The rows come from 4 hidden closed curves, with some noise, and rows from the same curve form a group. Each curve winds through 6 dimensions. The rows are also pushed far along 4 directions, which tell nothing about the answers.
In the rows, zero is written as 128.
Some rows, each with its group after it:
[168  96 118 114 187 110 155 122  90  93 157 140 138 164 162 171 108 155
 126 113] | (0)
[125  82 170 123 142 104 164  75 142 116 148 133 138  88  79 152 109 136
 103 130] | (2)
[110 121 168 148 107 152 105 130 108 164  95 118  91 173 179 122  77 156
  88 171] | (3)
[153 115  87  86 162  77 146 121 105  85 187 140 171 125 137 163 133 104
 161  91] | (3)
[ 85 149 134 163 104 103  98 107 145 144  97 135 122  86 128  61 164 106
 169 139] | (2)
[157 109 104  90 167 131 178 119 119 136 158 137 113 189 133 189 146 172
 131  74] | (0)
[123 132 115 155 131  76  91 139 107 142 120 125  96 138 164 151 171 121
 141 163] | (2)
[127 177  53 128 125 127 106 168 106 158 144 113  77 194 206 131 156 125
 168  97] | (0)
[111 170 100 120  86 147  92 165 135 184  88 119  80 188 159 129 182 125
 153 131] | (0)
[131  77 196 149 135  83 103  91 118  71 111 138 172  45 108 107  96  93
 101 205] | (2)
[ 87 138 126 156 106  37  87 128 115 132 123 146 176  93 139 108 155 102
 151 152] | (3)
[110 138 128 122 104 112 108 140 117 121 125 140 144 142 176  91 156 109
 145 132] | (2)
[140 164  41 111 136  67  88 146  96 101 169 131 144 116 181 105 174  70
 196 106] | (0)
[128 155  88  79 118 165 148 133 139 171 145 133 125 185 116 145 136 152
 159  58] | (3)
[170 133  93 104 156 177 157 143 126 137 156 122 104 167 116 170 122 162
 116  87] | (3)
[139  99 164 154 143 142 131 110 116  98 122 117 135  91 123 111  50 130
  77 166] | (1)
[128 128 158 127 114 173 112 140 123 136 100 124 117 153 147 115  97 136
 109 153] | (1)
[134 113 141 128 134 128 141 122 134 110 140 107 131  99  97 153  74 114
  96 141] | (1)
[120 109 169 123 131 144 149  97 149  91 130 135 170  76  90  86  96 109
 131 125] | (1)
[111 103 169 157 130  91 133 100 127  94 151 143 179  61 108 102 103 120
 109 148] | (1)
[120  88 196 119 122 151 151  97 140 125  94 123 125 132 114 132  86 141
  90 153] | (3)
[123  66 200 153 153 101 171  72 140  77 156 141 166  46  76 125  93 134
  84 149] | (1)
[137  81 159 122 170  80 169  86 136  73 152 150 192  70  75 143 122 121
 134 117] | (0)
[108 165  92 132 106 100 104 139 139 109 146 131 168  74 120  75 154  75
 173 112] | (0)
[119 121 133  95 124 111 163 114 163  96 170 135 166  81  74 136 166  92
 160  94] | (2)
[112  94 192  92 101 147 159  79 169 137 121 136 152  94  48 135 116 129
 112 125] | (2)
[137  79 197 153 141 136 151  98 149  92 113 114 127  63  71 144  85 123
  67 182] | (1)
[127  81 205 114 117 148 133  83 141 120  96 128 141  97  83 128  72 126
  92 167] | (3)
[118 112 193 129  92 184  99 112 135 174  62 118  95 148 114 123  73 152
  80 185] | (3)
[164  71 154 125 169 138 171  99 105  97 146 112  74 154 168 170  91 153
  73 148] | (2)
[128 100 173 151 145 126 156 102 144 102 125 140 178  69  65 114  89 143
  95 134] | (1)
[ 93 139 160 132  93 186 160 118 173 196  97 112  92 154  76 138 112 173
  99 106] | (0)
[111 120 146 123 127 104 150 102 159 108 135 153 197  63  51 104 149 116
 149 102] | (0)
[167  74 157 136 180  91 141 118  91  65 163 147 172 101 137 157  98 137
  90 158] | (2)
[108 126 149 192 102  82  75 132 119 119  98 103 114  59 133 106 100  90
  79 219] | (3)
[152  76 152 154 174  77 150 107 102  88 153 128 123 106 138 177 110 142
  85 161] | (3)
[149 113 108 103 169 105 146 121 105  93 148 139 167 142 143 139  97 127
 154  98] | (1)
[105 141 142 166 123 132 133 150 136 132 116 120 125 123 130 118 121 136
 114 138] | (0)
[118 122 148 110 108 104 104  91 155 127 118 134 162  55  51 118 136  85
 157 144] | (3)
[101 186  87 140  90 146  99 174 133 184 116 110  97 167 149 125 142 127
 145 116] | (1)
[103 138 160 173  93 118  69 130 117 166  78 133 144 108 121 100  92 140
  95 187] | (0)
[ 88 122 152 135 110  96 157 107 170 111 119 137 177  65  67  98 152 102
 141 113] | (3)
[115 120 169  85 118 193 178  99 175 118 128 135 157 113  64 101 108 126
 149  80] | (1)
[121 114 124 128 139  71 133 109 121 115 158 142 144 111 130 144 157 118
 146 124] | (2)
[143 107 123 137 156  89 145 136 108  91 172 124 136 116 145 170 113 121
 109 139] | (1)
[ 82 119 170 134 106  92 124  98 141 114 126 140 170  83 119  84 123  98
 154 137] | (3)
[145  71 179 102 145 103 159  97 133  84 158 145 186  84  75 163 110 125
  98 138] | (2)
[133 120  92  93 165  85 186 110 143  97 178 140 145 126 108 160 189 118
 187  56] | (0)
[156  77 144 100 177 108 158  90 104  68 154 130 120 135 171 140 117 113
 143 129] | (2)
[142 104 129  95 139 129 151  78 139 121 153 132 152  93  76 132  93 128
 122  98] | (0)
[157 117 115 117 150 168 155 145 106 127 141 111  57 206 202 158 129 159
 104 121] | (2)
[ 99 145 135 126 104 111 107 121 139 107 130 135 186  74 111  71 106  82
 162 129] | (1)

New rows. What belongs after each?
[168  98 116 130 165 135 149 115 106 106 149 101  78 133 148 172  86 137
  84 143] | (0)
[154 117  85 112 189  95 171 126 115  88 161 126 117 151 152 169 152 122
 169  85] | (1)
[126 145 119 128 112 147 103 131 132 160  88 108  68 156 146 125 141 118
 143 146] | (0)
[100 149 125  95 109 188 189 133 163 169 146 126 126 183 105 138 118 166
 135  47] | (0)
[111 150 112 103 132 133 141 141 126 133 146 156 134 189 181 109 198 139
 201  74] | (1)
[ 98 140 144 114  98 133 136 111 166 101 147 134 181  55  79  68 133  79
 158 109] | (2)
[156  65 152 105 174  76 181 104 117  70 169 138 164 114 111 194 122 130
  99 127] | (0)
[168 105 103  95 186 110 175 112 122  94 191 148 147 130 104 179 158 142
 160  74] | (3)
[136 127 135  77 147 194 185  96 169 147 144 138 119 150  62 149 134 157
 178  51] | (2)
[125 162  62 138 128  66  91 146 124 108 141 122 120  93 153 106 203  66
 191 128] | (0)
[ 93 161 125 138 104 159 124 113 155 173  86 131 131 129  98  77 118 142
 159  95] | (1)
[ 97 178 106  93  68 172 110 150 149 195 107 134 131 177 125 102 153 136
 157  89] | (0)
[120 117 125  78 133 114 183 105 162 115 144 153 194 118  63 137 158 124
 163  59] | (3)
[ 73 154 149 170  98 104 104 130 150 134 102 124 147  81 112  79 124  98
 152 148] | (0)
[ 99 183  86 120  96 115  96 158 142 172 100 126 140 148 117 120 155 106
 185 103] | (1)
[128 107 134 117 151  92 161 126 127  94 174 138 141 126 135 161 165 120
 147 112] | (1)
[123 143 110 100 142 167 184 133 153 153 141 133  84 197 133 151 193 162
 174  57] | (1)
[137  94 155 123 131 108 128 110 106 133 134 135 152 128 120 162  78 152
  76 152] | (0)
[116 159  81 140 107  80  86 155 107 146 126 117 121 138 165 131 146 104
 141 140] | (3)
[153  85 147 126 170  93 147 118  97  53 163 148 177 104 157 127 114 120
 117 139] | (2)
[ 99 149  95 134 119  45 108 149 123 127 138 144 156 124 149 134 205  98
 184 120] | (0)
[102 177 126 146  85 159  68 148 139 183  96 130 121 125 110  97 133 126
 158 145] | (2)
[121 128 134  91 120 162 145  93 151 128 130 124 135 113  96 100  98 111
 158  95] | (0)
[125 121 165 147 109 156  98 141 111 177  86 116  63 187 166 157 115 166
  87 183] | (1)
[124 106 173 128 127 160 140  92 137 138 112 129 142 112  86 118  56 153
  96 133] | (0)
[165  93 137 146 186 135 174 145 106  95 147 121 105 163 156 188 110 168
  81 134] | (0)
[153 114 107 139 154 120 131 131 102 124 141 105  75 153 167 169 105 138
 101 144] | (0)
[112 128 124  97 118 120 159 111 154 151 138 146 156 137  82 144 162 144
 153  74] | (0)
[105 151 122 109 128 178 175 117 171 153 121 121  99 156 100 117 150 137
 180  62] | (0)
[137 140 101 147 153 103 114 148 102 134 139 143 118 161 170 142 165 149
 153 123] | (2)
[121  78 183 119 135 108 170  66 152 113 151 139 164  68  50 149 100 138
  96 125] | (2)
[120 158 104 135 126  93  75 143 115 131 133 139 141 114 142 116 160  95
 197 139] | (2)
[143 104 149  98 150 166 167  89 138 140 124 136 129 145  88 145  95 164
 123  94] | (0)
[135 160  89 152 138 155 130 188 113 145 126 114  80 198 191 145 152 154
 124 118] | (0)
[119 112 194 112 105 209 168 109 178 166  94 129 131 133  36 146  94 174
  83 119] | (1)
[120  93 179  97 133 145 173  75 159  93 129 139 156  91  88  98 120 114
 141 107] | (2)
[109 151 141 167  97 133  76 150 113 174  86 133 135 139 140 107 107 153
 101 166] | (0)
[117 127 145 140 104 143 117 130 113 158 119 131 118 156 162 113 107 159
  90 142] | (2)
[170 130  97 124 157 183 155 154 118 138 135 106  54 194 162 170 127 167
  96 113] | (0)
[ 90 160 136 128  66 143  74 110 164 188  57 121 101 105  86  83 158 102
 163 151] | (0)
[167 134  94 128 137 150 100 152  88 138 133 119 101 167 176 139  98 148
  90 144] | (0)
[142 108 133  63 152 151 185  93 158  98 156 140 144 133  86 142 154 114
 189  64] | (3)
[ 98 140 145 145  81 103  72 121 142 140  82 110 114  76 115  94 136  71
 137 190] | (0)
[ 79 145 142 153 114  85 124 118 153 105 125 128 169  62 101  80 134  80
 175 128] | (0)
[ 83 153 140 124  72 118 107 126 164 135 128 127 157  71  93  78 156  78
 151 131] | (2)
[113 143 134 150 131 164 159 152 141 141 123 119 111 160 133 132 121 156
 116 109] | (0)
[119 147 112 121 122 137 131 129 144 159 104 117 110 145 105 141 126 129
 149 110] | (1)
[129 147  84 101 132 102 111 126 129 126 122 133 113 139 145 122 196  94
 207 104] | (0)
[167  83 156 119 172 144 170 112 132  82 154 126 127 104  93 171 110 135
 100 135] | (2)
[136 132 137  85 133 212 173 134 146 140 129 127 112 190 128 130 113 157
 140  77] | (1)
[110 132 154 107  93 182 146 132 145 169 120 121 132 160 108 133  79 157
  88 113] | (0)
[126 140 128 114 117 142 124 133 140 139 124 141 158 125  97 118 140 133
 143 111] | (3)
[110 125 159 172 116 134 108 108 134 157  81 117  96 110 116 110 104 144
 101 169] | (1)
[177 132  75  90 170 153 160 140 117 109 179 125 115 160 132 173 135 138
 143  77] | (3)
[131  92 168  91 138 142 180 103 143 107 167 138 161 122  89 161 100 139
 113 104] | (1)
[131 133 121 129 150 162 170 136 128 143 149 139  92 193 164 135 165 181
 141  78] | (1)
[ 94 134 140 157 120  65  86 121 114 109 119 152 162  93 165  71 167  96
 174 154] | (1)
[147  95 127 109 163  82 139  91 121  85 138 136 142  94 113 142 143  97
 160 128] | (0)
[133 138 109 136 123  78  72 170  75 115 145 126 142 153 204 147 110 104
 126 173] | (1)
[102 118 149 158 107  69  93 107 125 139 116 128 124  86 124 123 141 110
 123 176] | (2)
[149  66 178 107 161 122 158  84 122  91 128 125 141 108 100 168  64 128
  96 149] | (1)
[141  90 174 119 119 145 134 112 119 153 109 129 127 149 105 171  74 171
  48 162] | (0)
[ 99 133 134  93 117 108 142  93 164 115 125 144 199  79  60  93 130  87
 196  83] | (1)
[147  79 170 122 149  94 138  94 129  70 144 142 197  46  66 133  92 105
 102 156] | (3)
[133 120 154 172 133 147 129 131 131 145  99 122 123 116  96 139  86 167
  69 157] | (1)
[103 146 134 124 110 101 110 129 140 127 116 148 198  94  91  97 131 106
 164 119] | (1)
[115 160 125 144  88 161  88 170 117 193 105 110  85 186 161 151 105 154
  94 156] | (1)
